The rows of each matrix lie in a flat space through zero, up to rounding. After each matrix: how many dimensions does the smallest such space have?
(in the rows, 128 means zero)

[[ 49  99 106 110 149 128  99 105 110 150  85  95 147 114 127 137 175 107
  147 147]
 [ 99  75 133 135 127 122 128 127 109 201 139 149  96 107 167 203 131 124
  128 151]
 [106 133  95 141 148 142 137 122 125 144 133 115 127 119 127 114 151 118
  126 109]
 [110 135 141 123 143 131 125 122 108 127 110 122 160 130 117 125 133 126
  139 136]
 [149 127 148 143 130 128 145 138 116 157 145 152 109 124 129 136 112 136
  118 123]
 [128 122 142 131 128 136 147 128 116 139 123 126 132 139 120 157 111 130
  120 135]
 [ 99 128 137 125 145 147 143 124 101 146 106 117 128 145 123 151 122 119
  124 140]
 [105 127 122 122 138 128 124 124 118 140 129 125 147 129 146 152 129 123
  139 144]
 [110 109 125 108 116 116 101 118 138 112 106 116 135 126 130 134 138 123
  138 144]
 [150 201 144 127 157 139 146 140 112 107 119 124 136 158  81  42 114 134
  117 110]
 [ 85 139 133 110 145 123 106 129 106 119 100 106 146 130 121 108 160 122
  145 150]
 [ 95 149 115 122 152 126 117 125 116 124 106 100 145 125  98  76 165 124
  135 125]
 [147  96 127 160 109 132 128 147 135 136 146 145  41  93 140 105 170 129
  113  94]
 [114 107 119 130 124 139 145 129 126 158 130 125  93 137 142 172 117 122
  112 136]
 [127 167 127 117 129 120 123 146 130  81 121  98 140 142 105  82 148 136
  131 136]
 [137 203 114 125 136 157 151 152 134  42 108  76 105 172  82  34 148 127
  107 104]
 [175 131 151 133 112 111 122 129 138 114 160 165 170 117 148 148  97 143
  144 130]
 [107 124 118 126 136 130 119 123 123 134 122 124 129 122 136 127 143 121
  135 130]
 [147 128 126 139 118 120 124 139 138 117 145 135 113 112 131 107 144 135
  128 115]
 [147 151 109 136 123 135 140 144 144 110 150 125  94 136 136 104 130 130
  115 113]]
  9

[[125 128 116 143 131 113 124 122 122 158 133 105 120 108 120  97 128 127
  157 138]
 [128 160 138 124 162 139 136 119 106 141 126 143 130 139 128 113 136 137
  112 125]
 [116 138 176 128 133 128 107 137  89 104 133 131 127 145 139 130 129 125
  131 150]
 [143 124 128 134 143 142 146  88 120 134 177 155 128 132 119 104 142 162
  151 140]
 [131 162 133 143 182  87 122 134 127 152 153 138 106 147 152 131 116 124
  122 121]
 [113 139 128 142  87 236 123 131 104  96 142 146 117 118 108 135 127 125
  157 113]
 [124 136 107 146 122 123 206 112 108 122 171 152 158 138 154 113 117 117
  111 129]
 [122 119 137  88 134 131 112 118 133 133 109 137 116 131 131 151  89 145
  145 127]
 [122 106  89 120 127 104 108 133 167 159 143  95 162 109 136 120 143 141
  135 117]
 [158 141 104 134 152  96 122 133 159 114 124  90 116 139  93 109 124 144
  152 132]
 [133 126 133 177 153 142 171 109 143 124 164 157 128 124 137 113 126 105
  135 155]
 [105 143 131 155 138 146 152 137  95  90 157 156 115 140 142 108 132 163
  140 137]
 [120 130 127 128 106 117 158 116 162 116 128 115 165 119  83 157 122 123
  114 120]
 [108 139 145 132 147 118 138 131 109 139 124 140 119 171  74 131 141 136
  105 139]
 [120 128 139 119 152 108 154 131 136  93 137 142  83  74 131 130 112 129
  133 184]
 [ 97 113 130 104 131 135 113 151 120 109 113 108 157 131 130 126 110 157
  154 133]
 [128 136 129 142 116 127 117  89 143 124 126 132 122 141 112 110 154 137
  114  98]
 [127 137 125 162 124 125 117 145 141 144 105 163 123 136 129 157 137 139
  167 153]
 [157 112 131 151 122 157 111 145 135 152 135 140 114 105 133 154 114 167
  176 126]
 [138 125 150 140 121 113 129 127 117 132 155 137 120 139 184 133  98 153
  126 183]]
  18

[[ 92 163 140 118 139 106 124 113  74 132 131 109 131 118 142 137 152 131
  114 138]
 [163 114 116 133 113 158 133 139 164 139 103 138 104 134 105 120  92 149
  132 115]
 [140 116 101 156 147 136 136 124 157 119 108 110 124 140 128 128 121 120
  110 110]
 [118 133 156  95 123 112 118 116  64 135 141 127 137 121 133 123 139 133
  137 147]
 [139 113 147 123 124 130 127 130 118 128 154 142 141 128 133 120 133 120
  155 143]
 [106 158 136 112 130 106 121 120  88 136 121 111 115 114 134 131 134 139
  106 127]
 [124 133 136 118 127 121 121 124 108 128 135 125 135 123 133 131 130 130
  129 140]
 [113 139 124 116 130 120 124 120 105 129 113 117 128 128 126 134 132 134
  112 127]
 [ 74 164 157  64 118  88 108 105  20 137 125 115 139 113 132 138 155 143
  111 148]
 [132 139 119 135 128 136 128 129 137 130 117 121 122 127 125 135 118 138
  121 128]
 [131 103 108 141 154 121 135 113 125 117 105 104 127 145 129 117 136 109
  105 102]
 [109 138 110 127 142 111 125 117 115 121 104 102 124 130 130 134 135 126
   92 113]
 [131 104 124 137 141 115 135 128 139 122 127 124 116 134 131 108 137 107
  118  99]
 [118 134 140 121 128 114 123 128 113 127 145 130 134 121 137 128 139 122
  131 136]
 [142 105 128 133 133 134 133 126 132 125 129 130 131 137 126 118 128 119
  137 123]
 [137 120 128 123 120 131 131 134 138 135 117 134 108 128 118 116 118 133
  125 110]
 [152  92 121 139 133 134 130 132 155 118 136 135 137 139 128 118 123 111
  138 123]
 [131 149 120 133 120 139 130 134 143 138 109 126 107 122 119 133 111 149
  118 121]
 [114 132 110 137 155 106 129 112 111 121 105  92 118 131 137 125 138 118
   87 105]
 [138 115 110 147 143 127 140 127 148 128 102 113  99 136 123 110 123 121
  105  88]]
  7

[[142 120 149 110 108 159 146 107 165 148 126 134 130 148 126 106 134 124
  132 140]
 [120 130 128 117 120 103  81 117 101  85 143 155 130 134 147 140 103  91
  113 141]
 [149 128 164 133 115 137 165 138 149 151 166 132 114 138 146 113 147 120
  130 125]
 [110 117 133 144 152 137 126 137 122 143 114 130 141 126 124 140 139 115
  126 122]
 [108 120 115 152 168 105 137 159  96 124 124 110 116 114 134 159 138 146
  120 106]
 [159 103 137 137 105 147 143 120 136 156 118 142 107 130 113 115 137 132
  128 107]
 [146  81 165 126 137 143 224 151 145 133 162 120  93 121 106 131 159 161
  138 110]
 [107 117 138 137 159 120 151 152 116 115 144 122 132 116 123 148 139 128
  130 126]
 [165 101 149 122  96 136 145 116 130 126 141 152 101 128 119 114 125 125
  135 120]
 [148  85 151 143 124 156 133 115 126 167 100 151 108 142 131 125 140 114
  128 109]
 [126 143 166 114 124 118 162 144 141 100 194 130 136 123 139 121 131 112
  143 153]
 [134 155 132 130 110 142 120 122 152 151 130 128 150 129 127 106 131 115
  137 139]
 [130 130 114 141 116 107  93 132 101 108 136 150 129 115 118 137 117 104
  113 116]
 [148 134 138 126 114 130 121 116 128 142 123 129 115 137 155 113 121 130
  142 133]
 [126 147 146 124 134 113 106 123 119 131 139 127 118 155 194 127 120 111
  126 144]
 [106 140 113 140 159 115 131 148 114 125 121 106 137 113 127 143 132 144
  133 125]
 [134 103 147 139 138 137 159 139 125 140 131 131 117 121 120 132 141 132
  138 117]
 [124  91 120 115 146 132 161 128 125 114 112 115 104 130 111 144 132 165
  122 117]
 [132 113 130 126 120 128 138 130 135 128 143 137 113 142 126 133 138 122
   96 113]
 [140 141 125 122 106 107 110 126 120 109 153 139 116 133 144 125 117 117
  113 128]]
  8

[[ 58 100 112 100 178 140 120 138 157 165 141 129 167 108  99 129 152 113
  117  99]
 [100 101 133 124 112 146 124 132 133 144 143 116 115 125 163 126 113 126
  148 114]
 [112 133 132 130 134 148 103 137 127 147 119 140 117 107 124  92 127 134
  126 152]
 [100 124 130  84 137 140 120 142 135 156 131 139 138 137 122 134 115 139
  122 101]
 [178 112 134 137 108 115 164 125 119 123 131 104 132 143 137 152 136 123
  154 136]
 [140 146 148 140 115 124 127 114 109  99 162 123 116 102 154 128 138 125
  153 131]
 [120 124 103 120 164 127 120 138 141 145 101 142 146 122  95 127 134 105
  107 136]
 [138 132 137 142 125 114 138  90 138 110 164 144 116 134 139 112 141  98
  135 143]
 [157 133 127 135 119 109 141 138 111 119 138 134 163 127 112 151 125 118
  135 123]
 [165 144 147 156 123  99 145 110 119  90 148 130 127 130 148 123 105 127
  122 141]
 [141 143 119 131 131 162 101 164 138 148  64 131  92 133 130 126  82 112
  117 133]
 [129 116 140 139 104 123 142 144 134 130 131 124 145 135 135 137 107 144
  116 103]
 [167 115 117 138 132 116 146 116 163 127  92 145  93 150 143 110 105 105
   89 150]
 [108 125 107 137 143 102 122 134 127 130 133 135 150 113 139 140 128 123
  120 122]
 [ 99 163 124 122 137 154  95 139 112 148 130 135 143 139  84 126 143 134
  151 127]
 [129 126  92 134 152 128 127 112 151 123 126 137 110 140 126 106 150 126
  112 145]
 [152 113 127 115 136 138 134 141 125 105  82 107 105 128 143 150  77 122
  108 119]
 [113 126 134 139 123 125 105  98 118 127 112 144 105 123 134 126 122  65
  144 162]
 [117 148 126 122 154 153 107 135 135 122 117 116  89 120 151 112 108 144
  125 126]
 [ 99 114 152 101 136 131 136 143 123 141 133 103 150 122 127 145 119 162
  126  97]]
  14

[[132 139 128 116  97  89  98  97  66 123  92 152  90 156 144 123 136  74
   64 160]
 [139  51  77 138 147 127 110  91 104 196 143 129 135 126 159 133  98 102
   85 144]
 [128  77 135 132 152 119 112 155 133 108 140 153 121 123 135 132 131 135
  143 154]
 [116 138 132 140  95 108 174 124  94 102 132 165  68  97 161 147 181 107
   74 143]
 [ 97 147 152  95 151 150 104 111 175 130  93  96 150 141 103 126  52 158
  126 118]
 [ 89 127 119 108 150 142 112 106 176 142  67 151 122 137 199 118  30  99
  149  89]
 [ 98 110 112 174 104 112 191  91 161  94 168 100 130 152 157 165 137 169
  145 157]
 [ 97  91 155 124 111 106  91 140 137 131 105 145  91  82 133 105  99 133
   47 128]
 [ 66 104 133  94 175 176 161 137 127  99 179 101  97 106 133 173 119 155
  101 119]
 [123 196 108 102 130 142  94 131  99 151 116 103 177 140  80 106 137 110
  101 143]
 [ 92 143 140 132  93  67 168 105 179 116 113 109  93 139 142 126 126 129
  139 104]
 [152 129 153 165  96 151 100 145 101 103 109 157 126 112 166 126 118 135
  102 129]
 [ 90 135 121  68 150 122 130  91  97 177  93 126 182 112 127 144 134 114
  138 116]
 [156 126 123  97 141 137 152  82 106 140 139 112 112 166  92 139 135 121
  158 117]
 [144 159 135 161 103 199 157 133 133  80 142 166 127  92 105 111 144 176
  119 147]
 [123 133 132 147 126 118 165 105 173 106 126 126 144 139 111 149 128 170
  141 179]
 [136  98 131 181  52  30 137  99 119 137 126 118 134 135 144 128 176 135
  105 158]
 [ 74 102 135 107 158  99 169 133 155 110 129 135 114 121 176 170 135 126
  166 122]
 [ 64  85 143  74 126 149 145  47 101 101 139 102 138 158 119 141 105 166
  172  95]
 [160 144 154 143 118  89 157 128 119 143 104 129 116 117 147 179 158 122
   95 152]]
  13

[[122 119 144 152 136 124 120 157 107 105 158  96 116 116  97 114 136 126
  158 117]
 [119 103 133 126 113 107 162 130 127 124 110 108 147 136 133 133 123 116
  134 112]
 [144 133 174 139 116  98 161  96 144 127 133 139 152 135 135 131 153 128
   73 140]
 [152 126 139  85 148 145 157 105 122 101  85  90 156 151 133 139  99 127
  132 117]
 [136 113 116 148 155 132 116 143 110 133 108  78 124 129 114 121 107 110
  157 137]
 [124 107  98 145 132 129 111 141 111 137 112  85 118 114 101 149 130 120
  160 136]
 [120 162 161 157 116 111 112 107 147 139 167 187 120 112 136 104 160 143
   78 150]
 [157 130  96 105 143 141 107  56 115 140  82 118 135 130 131 178 145 129
  124 181]
 [107 127 144 122 110 111 147 115 140 121 126 166 162 155 154 120 107 122
  118 120]
 [105 124 127 101 133 137 139 140 121 107 121 132 130 142 147 104  95 124
  164 102]
 [158 110 133  85 108 112 167  82 126 121 148 164 139 153 161 166 174 124
  109 137]
 [ 96 108 139  90  78  85 187 118 166 132 164 242 147 183 201 138 134 108
  115 117]
 [116 147 152 156 124 118 120 135 162 130 139 147 138 134 103 148 122 130
  100 151]
 [116 136 135 151 129 114 112 130 155 142 153 183 134 157 137 140 118 113
  117 164]
 [ 97 133 135 133 114 101 136 131 154 147 161 201 103 137 167 108 140 116
  123 143]
 [114 133 131 139 121 149 104 178 120 104 166 138 148 140 108 114  95 138
  147  89]
 [136 123 153  99 107 130 160 145 107  95 174 134 122 118 140  95 158 146
  128  69]
 [126 116 128 127 110 120 143 129 122 124 124 108 130 113 116 138 146 134
  126 112]
 [158 134  73 132 157 160  78 124 118 164 109 115 100 117 123 147 128 126
  138 163]
 [117 112 140 117 137 136 150 181 120 102 137 117 151 164 143  89  69 112
  163  75]]
  10

[[144 141 142 138 131 130 145 137 130 134 124 127 133 112 123 132 114 144
  140 126]
 [141 140 157 142 141 145 153 151 133 133 127 113 154 117 110 156  99 160
  156 131]
 [142 157 110 138 105  87 111  93 120 123 141 165  98 133 169 104 123 107
   44 102]
 [138 142 138 140 121 120 133 125 130 131 139 134 132 131 139 135 110 134
  106 120]
 [131 141 105 121 169 150 123 137 110 101  89 121 124 106  96 137 130 145
  141 121]
 [130 145  87 120 150 124 106 112 106 100  99 143 101 114 124 114 141 121
   96 110]
 [145 153 111 133 123 106 123 110 118 123 119 152 101 112 145 105 129 121
   90 110]
 [137 151  93 125 137 112 110 107 109 109 107 152  96 113 136 105 138 118
   84 107]
 [130 133 120 130 110 106 118 109 127 130 139 145 112 136 151 112 132 111
   91 119]
 [134 133 123 131 101 100 123 109 130 138 142 149 108 131 157 102 135 108
   94 120]
 [124 127 141 139  89  99 119 107 139 142 171 143 128 161 169 126 117 107
   74 123]
 [127 113 165 134 121 143 152 152 145 149 143 107 157 132 118 147 116 144
  176 146]
 [133 154  98 132 124 101 101  96 112 108 128 157 101 135 154 115 126 111
   49 102]
 [112 117 133 131 106 114 112 113 136 131 161 132 135 165 152 137 123 110
   89 128]
 [123 110 169 139  96 124 145 136 151 157 169 118 154 152 144 141 113 128
  142 143]
 [132 156 104 135 137 114 105 105 112 102 126 147 115 137 141 134 114 124
   57 103]
 [114  99 123 110 130 141 129 138 132 135 117 116 126 123 113 114 158 119
  179 147]
 [144 160 107 134 145 121 121 118 111 108 107 144 111 110 128 124 119 135
   92 106]
 [140 156  44 106 141  96  90  84  91  94  74 176  49  89 142  57 179  92
   66  96]
 [126 131 102 120 121 110 110 107 119 120 123 146 102 128 143 103 147 106
   96 119]]
  4
